The first 6 rows are patterns. Each new row is the sum of 2 different patterns, raised or lowered, with some noise. Before adding, each is slid sideways (what falls off one end comes back at the other) and multiplied by a number that may be negative. Names go in the order of the patterns.
(in the rows, 128 means zero)
Some rows, each with the names of its patterns after it:
[113 147 124 129 139 136 136 111 149 101 127 181 129 129 135 112 120 132
 134  80 147 145 123 125 127 120 129 134 152 149 120 148 116 113 181 126
 129 137 132 126 126 122 154 113 126 128 161 141]	j_918
[132 128 110 138 132 128 115 124 140 139 100 114 136 152 135 121  80 125
 121 125 114 128 129 123 134 134 111 113 141 129 122 181 112 120 137 126
 135 131 123 135 127 148 139 105 123 158  94 120]	j_551
[148 124 140 108  91  91 129 142 118 129 113 126 129 124 151 139 128 105
 137 118 131 129 138 159 129 131 129 168 106 109 127 172 125 134  75 134
 107 141  75 145 124 110 112 142 146 148 136 132]	j_299
[125  85 131 137 149 132  96 149 120 116 111 125 130 107 148 149 136 138
 122 101 158 132 144 107 115 116 107  96 120 144 141 139 118 141 153 125
 142 181 137 134 107 119 124 159 125 128 106 130]	j_485
[104  98 140 141 117 131 121 157 138 143 122 131 152 134  75  81 133 124
 131 131 136 153 140 156 154  75 111 113 153 120 145 130 109 127 126 148
 109 139 100 122 137 138  80 148 121 134 167 118]	j_955
[135 101 128 135 136 159 142 147 115 146 143 116 104 120  93 123 130 167
 141  92 141  92 112 134 148 105 121 113 135 132 109 174 117 142  77 116
  75  94 128 113 120 133 102 167 119 120 119 141]	j_305

New rows, each followed by the names of its patterns:
[104 117  99  90 100  92 107  76 120  92  95  94 111 112  95 118 108 116
  74  79  65  96  94 100 101 103  87 124 112  88 119 115  77  89 104 106
 119 129 112 114 131 107 104 101  93 102  89 103]	j_918 j_305
[112  97 101 129 112 103 133 110 159  96 141 139 143 107 112 125 174 134
 169 131 184 107 148 155 131 102 114  91 123 129 146 144  94 155 128 143
 134 137 119 126 129 139 134 120 151 113 140 108]	j_299 j_305
[ 81  70  65  68  99  66  81  91  64  79  89  46  95  73  78 106  72  71
  65  69  83  88  59  68  99  84  75  81  80  92  74  40  55  87  59  69
  84  97  97  81  67  92  37  65  60  96  73  85]	j_551 j_955
[187 167 193 175 160 166 175 163 159 131 180 141 157 151 154 164 167 156
 152 129 146 153 173 128 141 167 187 165 173 129 155 131 147 170 149 178
 163 156 149 160 153 174 151 152 200 119 159 153]	j_551 j_305
[150 109 135  67 173 107 113 134 124 103 107  95 111 100  92 137 111 111
 172 152 114 105 138 108 128 119 126 124  88  98 138 144 104 107 108 120
 143  92 120 117 126  82 133 135 111  76 130 123]	j_551 j_299
[160 138 125 154 154 156 177 157 134 135 170 142 126 133 149 138 118 140
 138 145 140 155 115 154 154 129 147 148 170 143 143 134 147 152 143 153
 155 138 139 157 147 136 134 134 133 145 177 114]	j_918 j_485
[140 137 163 169 132 128 184  97 119 185 138 123 155 145 136 125 129 171
 138 111 126 171 173 135 146  90 140 139 142 132 124 155 111 144 185 124
 125 156 129 126 192 128  91 162 149 141 140 133]	j_918 j_551
[206 134 178 158 126 135 119 116 132  74 174 146 148  96 127 142 126 135
 124 101 101 124 133 132 120 132 141 170 146 135 123  66 124 178 139 151
 133 131 108 154 112 135 110 128 143  69 136 152]	j_955 j_305
[117 124 114 105 182 180 131 138 121 102 151 114 133  91 100 154 119 107
 103 148 128 139 130 141 153 113 154 168 156 138 103 114 157 143 129 123
  79 135 143 109 123 127 154 130 103 128 114 106]	j_485 j_955
[125 101  79 116  86 178 102 119  97 155 108  93 123 128 111 126 113 123
  99 113 127  93 103 128 106 107 103 150 123  92 126  79 102 102 124  94
 120  93 125 114  96 142  85 123  69 102  44 100]	j_299 j_305
[120 131 111 117 115 153  69 110 115 154  82 105  81 100 100 122  57 121
 103 111  80 153 132  81 118 116 125 126 132  92  75 124  95 110 108 115
 101 119 114 105 111 103 120  74 131 119  67 118]	j_918 j_299
[212 198 183 129 170 142 181 170 180 134 164 157 138 172 163 214 163 148
 153 153 124 133 165 158 146 186 168 199 172 157 139 198 175 165 151 162
 160 170 150 171 172 188 187 152 163 184 143 175]	j_485 j_305
[134 102 130 118  86 134 131 146 114  90 166 124  94 139 131 126 109 160
 139 132 136 133 107 145 121 163 122 109  98 102 102 159 142 145 141 129
 140 150 129 136 171 148 146  99 119 128 114 138]	j_551 j_485
[182 179 128  99 162 168 205 139 129 138 192 135 144 168 165 135 142 139
 130 135 143 157 135 218 170 179 158 135 168 152 160 160 149 173 142 119
 146 200 112 154 152 151 128 133 152 148 137 113]	j_551 j_299
[ 89 121 173 165 108 108 103 114 112  87 117  94 120 189 164 133  91 135
 111 134 136 123 128  88 124 114 159 119 124 114 152  99 101 116  94 126
 104 161 132 113  93 121 120 147 109 128 115 163]	j_299 j_955
[155 140  51 114 110 120 140 114 156 107 179  64  95  86  96 123 117 114
 122  78 133 124  96 129 146  78 103 122 120 124 149 135 142  86 152 135
 109  71 104 109 100 127 149 123  85 126 109  89]	j_918 j_305
[ 98 105 108 142  85  94 124 127 115  79 153 112  94  67 107 115 183  81
 129  89 180 110 130 148 157 108  82  84  97 121  86  95 106 119  97 139
 110 118 131 118  99 118 112 141  92 108 152 132]	j_299 j_485
[130 130 119  99 127  67 126 164 119  98 107  86  88  90 108  70 136 134
  97 113 123 100 120 145 139 133  89 123  94 113 159 109  97 119 110  81
 107 107 148  97  87 123 137 115  84 127 104  97]	j_918 j_485
[ 87  69 101 118 130  99 105  74  96 105 135  96 104  84  92 102 126  82
  85  96 103  94 120  90  99 121 100  84 118  89  99  86 117 111  64 112
 143  75 100 101  81 105 113 116  85  80  88  97]	j_551 j_485
[147 105  78  94  88 128 115 142 128 100 115 128 128 105 113  65  84 125
 132  63 134  99 120 150 102 106  93 126 112 109 111 111 143 131 151 110
 117 136 148  52  59 120 139 115 120  90 141 110]	j_299 j_955
[142 134  70 146 122 114 129 123 124 110 132 101 105 154 137 124 104 133
 121 121 124  93 128 128 117 125 123 106 112 141 150 130  98 131 119 144
 163 126 123 137 123 118 123 113 136 121 129 110]	j_918 j_551
[136 156 100 155 115 115 139 181 124 133 130 178 140 147 137 149 128 106
 150 131 163 185 106 163 135 150 153 138 130 146  97 156 148 176 123 104
 169  99 139 151 150 121 133 150 129 175 134 130]	j_918 j_305
[110 118 150 115 113 127 114  77 100 121 142 133 103 117 143 129 114 128
 125 199 120 134 104 161 140 114 145 147 132 118 112 139 110  98 123 110
 146 174 128 126 107 150 136 149 145 154 136  98]	j_299 j_485
[159 194 126 168 176 172 165 165 173 162 176 135 128 152 146 164 153 152
 177 179 169 204 175 146 119 158 214 156 194 152 157 142 185 164 180 158
 157 186 124 166 143 221 178 209 227 154 174 178]	j_551 j_305
[182 171 158 137 166 140 157 152 148 181 150 141 180 181 157 149 169 180
 141 159 164 134 151 162 202 162 141 141 147 168 182 153 154 163 168 142
 151 194 181 147 175 168 145 151 147 100 153 150]	j_551 j_955
[121 141 102  91 117 101 120 104  96  84 131  97 118  83  66 111  69 138
  97  82 109  89 102  81  85  88  85  85 102  99 110 167 101  99  98 115
  85  76  90  88  81 128 102 138  90  98  62  90]	j_551 j_955
[ 97 107 123 157 115 116  67 103 150 101 166 138 110  80 141 113 132 112
 121 157  78 127 104 192 110 149 147 152 125 127  68 144  64 135  80 137
 100  95 128 127 123 125  94 104 116 124 110  86]	j_299 j_305
[ 68 102 127 108 102 104  96 102 107 131  60  84 109 141 108 147 110  94
  71  94 149  84 143 102  98  95 133  85 132  96 106 148  60 101  74 159
 124 145 136 101 136 117 111 124  75 128 118  81]	j_955 j_305
[125 122 138  99  90 120 118 108  89 109 153 136 127 133 120 121 108  82
 129  99 110 140 120 119  87 100 101 127 139 126 112 112 148 108 146 154
 116 113 137  96 121 133  90 125 119 138 108  81]	j_485 j_955
[131 133 125 125 121 141 134 159 117 141 123 146 156 154 146 120 167 109
 142 172 116 114 142 130 121 141 131  92 155 148 146 140 135 114 143 134
 160 156 135 174 129 123 185 157 123 132 139 160]	j_918 j_299
[130 127 145 133 173 161 153 160 203 143 125 143 142 156 145 130 146 121
  98 147 128 169 164 116 128 151 141 158 148 150 181 129 152 135 145 146
 123 164 141 163 149 139 156 129 147 128 159 152]	j_918 j_485
[111 140  97  67  98  86  93  88 107  92  96 145 100  95 135 106  94 115
  84  87 104  82  44 114 130  85 101  94  88  89  74 118 115  90  84 104
  97 146  58 100 100 145  90 110  78 162  68  98]	j_918 j_299
[133 142 151 120 154 155 136 164 121 119 139 171 155 157  95 157 115 134
 142 150 134 131 130 145 150 148 161 129 150 134 174 135  98 127 135 148
 138 143 135 122 155 113 153 186 139 120 150 118]	j_918 j_299
[120 136 153 155 126 176 173 161 152 147 142 185 137 154 145 163 152 133
  94 145 161 162 152 147 164 170 156 170 182 149 167 140 145 190 165 147
 160 139 161 154 120 159 159 185 166 113 166 172]	j_551 j_485
[104  90 119 121 116 147 139  89 124  91 114 125 122  94 132 117 117 104
  99 155 142 130  86 111  91  96 118 111 109 117 112 155 106 111 116  90
 133 105 111 126 120 139 130 130 111 116 123 127]	j_551 j_305
[169 152 145 174 154  96 135 146 194 151 191 168 169 166 166 140 170 139
 159 117 123 143 140 170 151 148 160 135 156 151 122 121 126 175 161 166
 173 141 145 119 150 161 147 154 157 149 140 132]	j_955 j_305
[112 110  88 107  99 120  82  88 131 122 130 154  83 114  80  97 143 103
 145 133  94 108 137 123 105 100 119 117  77 124  94 152 120 171 130 132
 128  85 109 136  77 131 127 119  99 138 125 102]	j_918 j_305
[167 197 183 208 171 157 170 180 137 191  97 160 174 174 102 168 177 163
 186 143 106 115 150 181 130 145 163 206 173 204 156 158 143 153 143 103
 196 170 154 139 186 187 182 176 176 127 100 154]	j_955 j_305
[100 103 109  90  73 160 128 139  90 122 123 109 124 100 112 115 115 109
 144 128 107 104 165  83 105 102  73 126 152 119  99  91 135 117 127 100
 121 104 108 102  84 114 151 138 111 107  77 102]	j_485 j_955
[ 95  96  90 107 104 102 104 148 132 130  86  87 107 120 111 102  85 105
  84  67 103 122 108 110  77 113  89  74  89  97 104  64 128 129 107  75
  99  81 156  99 125  77 129  79  91  95 108 102]	j_299 j_485
[ 89 135 107 124  71 152 113 121 126 108 148 148 132 131 150 131 145  96
 108  99 132 122 111 140 105 132 130 122 147 136 141  96 157 122  99 131
 139 153 143 140 131 162 144 102 119 173 129 137]	j_918 j_299
[116  77  70  45  90  99  90  96  70  89 132 122 113 107  95  73  98  72
  91  78  90 157 108 109  83 133  65  79 108 135  94  89  64  94  98 108
  46 103 122  67  87 105  86 118 119 118 105  83]	j_299 j_955
[160 131 146 138 138 175 145 147 149 197 136 184 210 153 120 149 169 135
 190 173 101 152 191 154 165 146 142 172 118 186 160 192 184 186 169 207
 165 161 159 182 118 159 156 186 127 144 180 187]	j_918 j_305
[181 169 116  90 127 130 178 126 128 131 114 115 125 151 111 129 136 135
 104  94 129  75 137  94 138 143 119  81 130 114 173 102 134 131 174  84
 154 145 134 112 123  97 113 121 115 131 102 133]	j_551 j_299
[ 84  93 114 140  59 132 114 126 146 101 107  74 107 115  98 116 120 116
 116 114 122 123 139 128  91  78 104 100 107 118 110 114 124 125  98  64
  94 112 136 109 106 115  95 124 109 130 124 118]	j_485 j_955
[109 129 144 102 121 113 117 111 142 118 129 114 121 124 112 106 113 126
 117 139 130  92  95 121 118 143 119 136 111 157 116 114 123 140 116 108
 144 108 114 118 125 121 136 142 149 122 127 137]	j_551 j_299
[ 94  86  95 115  84  98  74 101 103 111 145 128 107  80  90  82 104  86
  65  92  91  51  78  88 118  71 107  68  93  96 113  89 100 132  91  74
  66 106 130  55 123 110 110  98 105 112  74  72]	j_551 j_485
[161 157 117 139 132 134 132 148 139 150 149 170 160 161 162 142 153 199
 149 145 158 152 142 150 147 173 144 177 159 129 140 158 120 141 154 124
 149 174 156 122 142 142 198 156 139 131 192 163]	j_551 j_299
[166 164 153 160 188 126 170 136 174 141 151 147 161 164 185 151 194 191
 165 157 162 170 174 154 177 183 199 180 179 174 167 165 158 149 168 166
 147 169 182 193 156 186 161 182 182 172 145 158]	j_485 j_305
[133 148 153 102 159 125 124 113 110 135 115 148 121 154 155 129  84 159
 132 183 114 139 115 155  98 130 159 154 133 112 131 147 127 130 176 133
 153 146 154 130 147 141 134 128 139 131 102 122]	j_299 j_485
[138 150 107 153 134 131 126 118 150  97 149 190 140 143 134 100 150 138
 149  81 139 137 113 106 127 139 145 146 143 157 149 146 136 163 180 138
 117 135 134 156 129 128 134 125 130  99 161 151]	j_918 j_485
[167 139 165 162 141 141 154 131 177 146 178 149 139 144 139 175 142 137
 141 104 126 132 170 125 140 148 160 141 144 147 142 116 102 185 151 167
 121 144 125 200 143 170 130 182 141 117 167 147]	j_299 j_305
[148 140 127 105 156 132 164 159 161 149  88 153 124 188 146 177 165 118
 140 141 150 148 115 140 140 135  99 126 155 135 100 147 125 127  86 148
 117 165 139 172 131 204 127 137 120 138 152 110]	j_299 j_305
[115 141 101 100 100  87 100  82 100 100 117  97  80  98  87 107  60 126
  85  89  89 114 110  93 120 112 119  62  61  45  90  88  96  99  96  75
 130 114  78 124 116  61  80 105 103 128 138 113]	j_918 j_305
[ 96 150 125 120 115 112 116 119 120 106 140 126 116 115 134 111 140 114
 140 145 156 115 128 143 133 115 116 106 112 131 119 116 116 137 110 155
 130 109 130 118 129 127 115 124  94 110 138 139]	j_551 j_299
[145 143 119 105 100 102 119  72  88  99  98  94  94 108  98 127 123  73
  92  83 107  81  75 102 103  91 159 115 107  55  94 119  89 140 112  96
  70 131  99 130  99  89 108  91  99  94 137  86]	j_955 j_305
[ 43 100 143 115 102  65 126  85  81  80  83  89  86 126 103  98 107  39
  80 127  87 109  65  76  84  67  62  66  98 127 110  56 134 124  87 108
 157  94  95  71  95  90 110  79 117  80  88  65]	j_551 j_485
[143 165 135 135 148 174 115 122 142 140 145 147  95 142 119 144 102 146
 136 113 121 163 153 135 163 146 150 136 157 119 109 110 146 151 124 132
 142 142 132 119 150 149 166 123 149 133 148 138]	j_551 j_299
[156 113 150 129 112 113  96 107 122  86  89 128 130 104  76 130 108 144
 102 106  93 136 107 104 114 130 115 103 118 108 108  75 105 123 118 157
 146 106  88 132 115 131 110 108 127  67 110 100]	j_299 j_305
[131 123 134 164 130 139 139 164 148 127 152 119 115 184 144 124 140 139
  96 142 135 149 125 126 130 162 138 120 134 123 150 145 118 162 127 146
 114 144 167 131 133 146 125 119 128 157 106 143]	j_918 j_551
[ 56  79  86  54 124  72  59  79  76  87  58  78  72  58  80  81  63  99
  58  91  99  67  63  57  89  71  80  56  69 134  82  85  72  65  86  82
  38   5  90  81  73  73  79  87  85  99 109  50]	j_918 j_955
[121 101 108 108  89 108  97 124 103  99  88  50  74  90 116 102 111  95
 110 128 105 103 136 119 111  80 134  88 122 106 102  89 106  95  73 104
 127 128  91  73 143  72  89  91 101  91  91 122]	j_551 j_485
[149 154 151 125 119 119 178 108  96 140 123  91 131 128 146 121 121 113
 118 142 161  91 136 167 124 123 117 131 164  97 151 145 148 107 121 163
 101 121 126 116 134 149 121 115 140 152 104 143]	j_918 j_485
[167 157 147 134 162 133 167 191 135 146 171 177 137 177 142 144 120 128
 135  89 130 198 178 161  99 175 126 135 147 145 150 112 178 156 176 160
 135 116 211 133 169 123 104 143 151 144 131 150]	j_485 j_955
[102  89  87  66 143 108 111  99 114 123  73 110  88  77  93 111 127  83
 113 101  89  82  90  93 104 100 111 117  64 111  72  95 131 116  85  96
 122  86  88  85 172  89 116  15  98  41  83  55]	j_299 j_305
[182 142 178 160 151 163 197 140 173 168 151 134 162 170 152 133 159 164
 140 128 143 178 190 170 135 114 159 164 157 150 186 159 150 154 164 164
 133 177 166 166 214 142 162 157 144 162 158 160]	j_551 j_485
[108 123 131 137 142 137 131 123 100 107 152 124 142 112 124 111 135 127
 148 127 145 129 136 123 105 142 112 108 133 118  95 107 135 118 127 161
 103 126 130 129 118 128 155  90 130 121 118 145]	j_918 j_485
[116 109 114 108 153 153 128 127 143 114 134 111 107 105 123 150 108 115
 142 120 128 127 146 133 123 101 150 104 127 124 154 160 117 140 121 160
 110 113 129 152 135 114  76 163 107 136  81 130]	j_918 j_299
[ 93  76 100  98  87 111 131  82  61 104  84 100  99 101 120  79  82  98
 120  79  84  59 136  91  94  41 100  76 108  27 119  91  74  59  98 118
 100 105  94 106  85 101  85  46  74  96  74  82]	j_918 j_299
[136  99 107  62  99  59  99 119  95  81 119  75 146 100 110 130 120 118
  84 145  96  98 135 161 122 104  75 126  78  99  53  96 100  92 127 132
  94 139  84  97 130 123  99  82  59  79 112 104]	j_299 j_305
[109  90  88 127 107  90 111 119 105  93 126  91  86  89  94 117 135  62
  92  96 136 119 110  92 128 107  87  84  95 113  90  86 113  79  51 103
 102 117 145  97  73 112 102 126 101 103 145 102]	j_551 j_485
[132 104 156 148  82 104 133 107 124 127 137 158 103 139 127 164  75  95
 136 151 126 130  66 125  99 150  58 163 123  62 108 138 136 157 139 126
 140 161 122  93  94  93 124 143 115 123  91 106]	j_918 j_299
[140 131 144 151 158 140 136 178 112 123 145 162 136 155 138 136 117 103
 144 126 150 119 124 158 142 100 142 138 186 140 141 143 185 128 124 147
 165 119 131 126 129 135 120 154 119 176 171 138]	j_918 j_299
[106 102 111 113  91 125 116  99  81 108 120  96 148 100  99 111 105 125
  99 124 115  77 124 116  90 118 133  88 102 144  98  87 122 115 112 108
 107 115 103  82 104 103 135 126  74  83 108 101]	j_918 j_551
[134 119 153 134 105 100 150 136 112 104 124 157  92 124  71 159 126 160
 137 123 133 123 123 148  75 115 138 128 109 160 128 116 122 113 101 112
 103 135 106 127 140 122 123 173  96 113  94 112]	j_551 j_305
